The rows of a group lie close to one hidden flat surface of 12 dimensions, which passes through zero. Surfaces can cross.
Some rows, each with its group after it:
[ 13  32  -3  -4 -30  -1  -1 -32   5  -2 -38   1  -5 -31 -24   2  46  34
 -14  -5  -6] : (0)
[ 23 -12  12  12  -5  -6  -6  -6  13  10  36 -26  14  -6   2  -1   7  -2
  -4  -6 -10] : (3)
[  1   2 -28 -16  18  10   0 -14  25 -41 -22   0  -6 -30 -10 -10 -12  11
 -14   3  12] : (2)
[-15 -19  -4  -7  -8  -5  -8  -7 -11  21  25  13 -15   0 -15  -2  -8   0
  19  -8 -19] : (2)
[-13  -3  17  24 -19  -9   5 -16 -12 -19  34  10  13  36 -26  -6  -7  11
  -5 -18 -17] : (0)
[  1   4   6  -9   4  -1 -17  -3   2  21  10 -22  -3  -5   3   4  16   2
   3  -8   0] : (1)
[ 12  -7  29   1 -13 -10  -1  20  14  17  13   7   3 -19   0  30  19   2
 -21  12 -24] : (2)
[ -1   8   0   4  -3  -4   5 -10   1  -1  12  -4   3   4  -5  10   0   1
  -4  -5   4] : (0)
[  0  19  -3   5 -10  -9   4 -19  -4   2  18 -12   2   5 -13   0 -11  -6
   0 -22   7] : (0)
[-18  -2   6   2  17   5 -14  25 -12  11 -14  -7   5  31  12   2   3   2
  13  26   6] : (0)
[  0  -5 -22   1  23   9  22  -5   5 -35 -27  11  -1 -13  13  -4  -4  -2
   3  -1  15] : (2)
[-12  -3 -13   3  15  -1 -29  -3 -14   7  18 -15 -13  22  -5 -20  14   0
  34  -2   1] : (2)
[ 24 -19  10   0  23  20  -1  -5  17  -9   4 -24  21  -2  36   4  15  11
 -12  16  13] : (1)
[ -3   9 -22  -1 -16  -9  10 -17 -21  37 -23   4 -15   4  -7 -17 -13 -16
  34 -18  -5] : (3)
[ 33  -8  12   4  10  16   1  20   4 -13   6  15   3   2  24  -4  22  -2
   3   0   7] : (3)
[ 12  12  -5   0  -1 -14   5   6  13  17  11 -11   3  -1   5  18 -28 -26
  -9  22  13] : (0)
[ -9   8  -1 -25  -6  12  -8  34   1 -29  -6   7 -11 -34   4 -21 -23 -22
 -27  -6  21] : (3)
[ -9  -1  17  15  -8  -4   9 -11 -10  -5  11  -6  17  21   8   8   4   5
 -17  10   5] : (1)
[ -8 -19 -18  11  28 -14  12 -19   1  -8   0  18 -16  23  15  -7 -10 -18
  26 -11  -9] : (0)
[ 10  -3   8  -3 -15  12  23   8  -2   8 -14  10  11 -17   1  12  -7   5
  -6 -15  -3] : (2)
[ 17 -11  -9  -1   0  -6  16 -12   6  19  -8  13  -8  -6  13   2  -7 -11
  10   3  -6] : (0)
[ -3 -17  17   1   7 -15   0  13  -5   8   6  16 -13  17  36  -8   2 -29
  -4  12  -7] : (3)
[  7  24   0   9   2  10  17  21 -17 -17   0  26   4  20   2   7 -11 -12
  10 -12  25] : (1)
[ -3   1   6 -12 -21 -10 -12 -10   4  19  17 -24  -2 -28 -10  -1   1  -2
 -16 -11  -7] : (1)
[ 17  11 -11   3 -13  -3   3  -8  24 -23   6 -11   7 -30 -24  -2  -5   7
 -23   5   2] : (1)
[  9  15   8   7   1   0  -1  -7   5  -2  23  -7  11  32 -10   7 -20   2
   2 -10   6] : (3)
[  7 -14  11  13  21  10 -11  21   8   8 -42 -15  12  32  15 -20   9   7
  23  -7 -19] : (2)
[-18   9   2  15  -5 -30 -28 -15   7  -3   9 -16  -9  29 -19 -18   4  -1
  -9  26 -14] : (2)
[ -2  -6 -12   1   6   5   1  13  -4  -6   2  -3  -1 -20   0  -3   2  -6
   6  -2   5] : (0)
[-30   7  15 -18  18  24 -25   4   0   1 -31  -2   6  41 -10   9  -6  41
   0  18  -2] : (3)
[-21 -13  -2   0  10 -12 -13  10  -4  -9  11  11 -17   6  -2 -13  -2 -12
   4  -1 -14] : (3)
[-10  -3   1  -7  -1 -15 -27  18   8  21 -19 -13 -14   1   0 -16   0 -13
  -3  33 -13] : (0)
[  8   0  17 -22  -2  21  -1  11 -26  39  21  17  -4  22  25  17  -6  -5
  15   2  19] : (2)
[ -8  -1  20   1  -8   4  -7  -3 -12  25   0 -17  14  25   8  -1   2   9
   0   3  -3] : (3)
[  8   9  -2   8  15   4  -1   8   5  20  -5 -12   9   5  -9  21  10   9
  25 -16  -6] : (2)
[ -4  19 -17  15  16 -22   2 -17  15 -35   4   6 -10  14 -13  -3 -11 -10
  -5   0   6] : (0)
[  0  12   2 -11  21  -2 -14 -23  25   7  -5 -27   6  -1   6  32  10  21
 -23  25   7] : (1)
[ -7  17   4 -18 -18  28  -7   1 -19   9 -16 -20  11 -20  -8  -4  10  21
  -2 -21  19] : (1)
[ 10  -2  -7   3  10  -6 -11  -4  12  13  13 -16  -1 -29  -8  30  41  15
   3  20  -7] : (0)
[ -2 -17  22 -16 -17  11 -10 -12  11  32  28 -10  15   5 -26  21 -18  31
  -6  -6 -24] : (0)
[  3 -11  -1  12  -2   0  12   1  -1 -17  -5   9   6  -2   6  -5   7   2
  -6  11  -2] : (1)
[-42   1 -33 -14  23  10   7   3 -32 -13  -7  -7 -14 -35   6  -2  -2 -14
  19 -33  26] : (1)
[ 17   5   6   6  -1   8  22  -7   9 -22  36 -12  24 -17   1  26 -10   1
 -21 -17  21] : (3)
[ 25   7 -13  11   7 -14   9  -6  17  -2   6   2  -5 -13  -2  12  11  -9
   5   5   0] : (1)
[ -2  10  13 -18  16   7 -23  13  -3  19   1 -30  -2  -2  27   6  19  -6
  -7   1  17] : (3)
[ -4 -17  -2 -16 -16 -19  -6  13  -5  26  -2  18 -29 -26  17 -13  -2 -31
  -5  21 -11] : (2)
[  2  19 -10   7 -24  -6  31  -9  -8  13 -24  11   4 -33 -19  33  14  10
  -3  -2  -1] : (2)
[-17 -17  -4   2   5 -11  10 -14  13   2 -11  14  -2   9 -15  10 -20   8
   1   0 -29] : (2)
[  5  -6   8   2  -8  -9  -8   6  15  -9  -3   2  -1  -2  -4 -11   0   1
 -17  20 -12] : (1)
[ 12  22  12 -28   3  22   1  -9  -1  28 -27  20  -7  14  12  27   6  21
   7  -6  10] : (3)
[-13  17   7   0 -16  11  -1   1  -9 -11 -11   1  11   9 -22   2   1  22
  -9   3   5] : (1)
[  9  -4   1  20  -1 -18  41 -14   8 -13  28  11  17   7  17  26 -30 -21
 -24   6  11] : (3)

New rows. What belongs after each?
[ 10  -8  12  -6  -3   6  -6 -11   9   5   4   5   2  14   1  -2  -3  12
   0 -10 -14] : (0)
[  2 -30   1  10  -1  17  24   6 -17  -7  19  16  13 -14   4   8  11  11
  14 -12  -5] : (0)
[  5 -11  -4 -13   4   3  -7 -16   6  17 -22   3 -15  -3   4 -10   9   9
  14  -8 -16] : (0)
[  8 -29  -2   5 -13 -11 -10 -13  19  10  18 -18   3 -19 -21 -14  -4   8
   0  -4 -34] : (3)
[-40 -23  23  -3 -30   8   5  -8 -14   3   7 -25  29 -11 -15   0 -16  28
 -31   3 -12] : (3)
[-24  -8   2  25 -17   3   7 -10 -25  -5  -3 -14  23   8 -20  -4  19  28
   7   3 -10] : (3)
[ 16  -4   3 -13  16  17  10  13  18   5 -24   6   8  -1  14  10 -21   0
  -1  -5   2] : (2)
[ 15  -5   6   4 -16  -5  11  12  15 -21   6   7   7 -17   3 -10 -20 -14
 -29  15   2] : (3)
[  1 -24   3   1  -6  32  18  -3 -18   8 -22  15  18  18   3 -12  -9  26
  24 -16  -7] : (3)
[ -8  13  18   5 -14   1 -20  13 -11   2  -7 -23  10  29   4 -27  -5  -3
 -12  14   9] : (1)
[  0 -35  -9  -3  16  -1 -21  21  -5  24  -4  -7 -17  12  18 -45 -13 -27
  39  -3 -16] : (0)
[  9 -18   9  -1 -20  -3  13   6   2   4   2  11   2  -1  10 -20 -25 -18
 -10  -2  -9] : (3)
[  2  -3   6  -5   3   4   2   5  -3   8   6   8  -3   5   4   6  -3  -4
   7 -10   0] : (1)
[ 10  10   6 -28 -11  12  -5  19  22 -11  -4  23 -10 -34 -23  10 -13   6
 -25  -6  -4] : (1)
[-11   1  12  -7 -11 -25  -1   1  11  20 -32  -1  -7   2  19   3 -11 -15
 -34  48  -6] : (3)
[  3  15   1   2  -2  -7   2 -12  -8  20   9  -7  -2   8   0  11   4  -5
   9 -12   3] : (3)
[ 16 -32  24  -5  -6  17  -4  14  12 -18   1   6   8 -34  17  -4  40  21
 -25  14 -15] : (1)
[  5   2   0 -28  14   0 -33   4  24  28 -17 -13 -17   9   4  -9 -16  -3
   4   7  -9] : (3)
[-17  11   5  25  22 -15  -3  10  -3 -27  32  -6  10  30   0  18   2  -8
  -7  17  13] : (0)
[-26   2 -18   2  31   4  -8  -1  -7 -23 -14  -1  -7   4  -6  -1  16  12
  18  -7   3] : (0)
[-26  -9 -22   5  12   1  29 -28  -9 -19  -1   6  10   3  -4  17 -24   7
   2  -7   9] : (1)
[  3  -9   3  10   2 -14   8 -12   6   4  -1  21  -6  12   2  12  13   6
   1  15 -18] : (3)
[ 11 -31  10 -16   3   9   4   4  11  13  11  20  -5   3   8  -6 -25  -5
   7 -16 -19] : (1)
[-25 -17  12  20  16   1  -5  33 -11 -36  11  13   8  29   3 -10  -2  -4
  -2  22  -1] : (0)
[-14 -13 -13   5  22 -11  -7   1   6  -5  -1 -13  -7  -8   8   0   9  -8
   4  12  -2] : (3)
[ 13 -29  12  -6 -11  27  -5  16 -18  11  -6 -22  12 -14  35 -43   9  -7
   9 -19   5] : (1)
[-16  16  13  -3   7 -16 -18   6  -2  23   3  18 -18  34 -14  22   3   2
   9   5 -17] : (1)
[ 17   7   9 -24   6  21   9 -21   7  22 -23   5   2 -10  24  28  16  21
  -6  -5   7] : (0)
[-31  24   7 -10   6  -2 -19   5   8 -21  12 -16   6  -2 -25  18  -7  15
 -32   6  10] : (0)
[ -1  17  -7 -16   2   1  -2 -22  18  -2 -15   0  -5 -11 -19  18  -6  20
 -12  -1  -2] : (0)
[  1   7  16   8 -12 -11   7  -2   5   7 -17 -10  12  17   9  -5 -14 -10
 -18   1  -3] : (2)
[ 13  -8   9 -21 -17  13   6   8  14   7  18  17   2 -22 -18  12 -29   4
 -12 -12  -7] : (2)
[-11 -17  21  -1  -1 -12   4   2  -7  11   7  29 -10  31  19   0 -13 -13
  -4   5 -16] : (3)
[-16 -18   6  -9  21  13  -5   2  -3   6 -12  20  -4  33   4   3 -11  14
  22  -2 -13] : (1)
[  3   6  -7  12 -20   1  26   0 -20   3 -21   1  10   2   5 -17 -12 -15
   8 -20   7] : (2)
[  4  13  14  -2 -20  -3  -5  14   2  -2   1  14  -1   5 -18  -3  -8   0
 -13   2  -6] : (1)
[  3  -8  21 -15   7  -1  -2 -14  18   4  22   5   0  30  15   1 -41 -11
 -16 -16  -5] : (0)
[ 22   4   1 -13  14  10  -8   3  17   3   2   2  -5  -6   6   9   5   3
   2  -7   4] : (3)
[-5  0 15  3 -8  6 -2 -4 -7 13 13 -9 11  3 -6 17 16 19  0  2 -4] : (0)
[-23  27  -6   6 -12   5  27 -32 -18  -1   0   1  18  13 -21  34 -14  23
  -6 -11  17] : (1)
[  0 -10  20   9 -15 -28 -13  -1   5  21  18  -1  -8  28   3 -16  -9 -19
  -7  14 -26] : (3)
[ -3  22 -11  13   6  -4   2  -1   5 -15 -13  20   1  33 -28   8 -16  11
  11  11   2] : (1)
[-15   6  -4  -6   9   1 -29   2  10   0 -11 -15  -6  -8 -21   3  22  22
   0  14 -11] : (0)
[ -8 -13   9   0 -12  -7   2 -21  -3  16  22 -21   9   8   5  -7 -24  -8
  -8 -13  -5] : (1)
[  9   6 -31  16 -19 -16  13 -11  -9  18 -25  31 -21 -10 -35  -4  16   3
  41  -5 -26] : (1)
[  2   5   7  11 -13  -5  23 -11 -23  14  19   7   4 -15  10  25  25  -3
   2 -19   5] : (1)
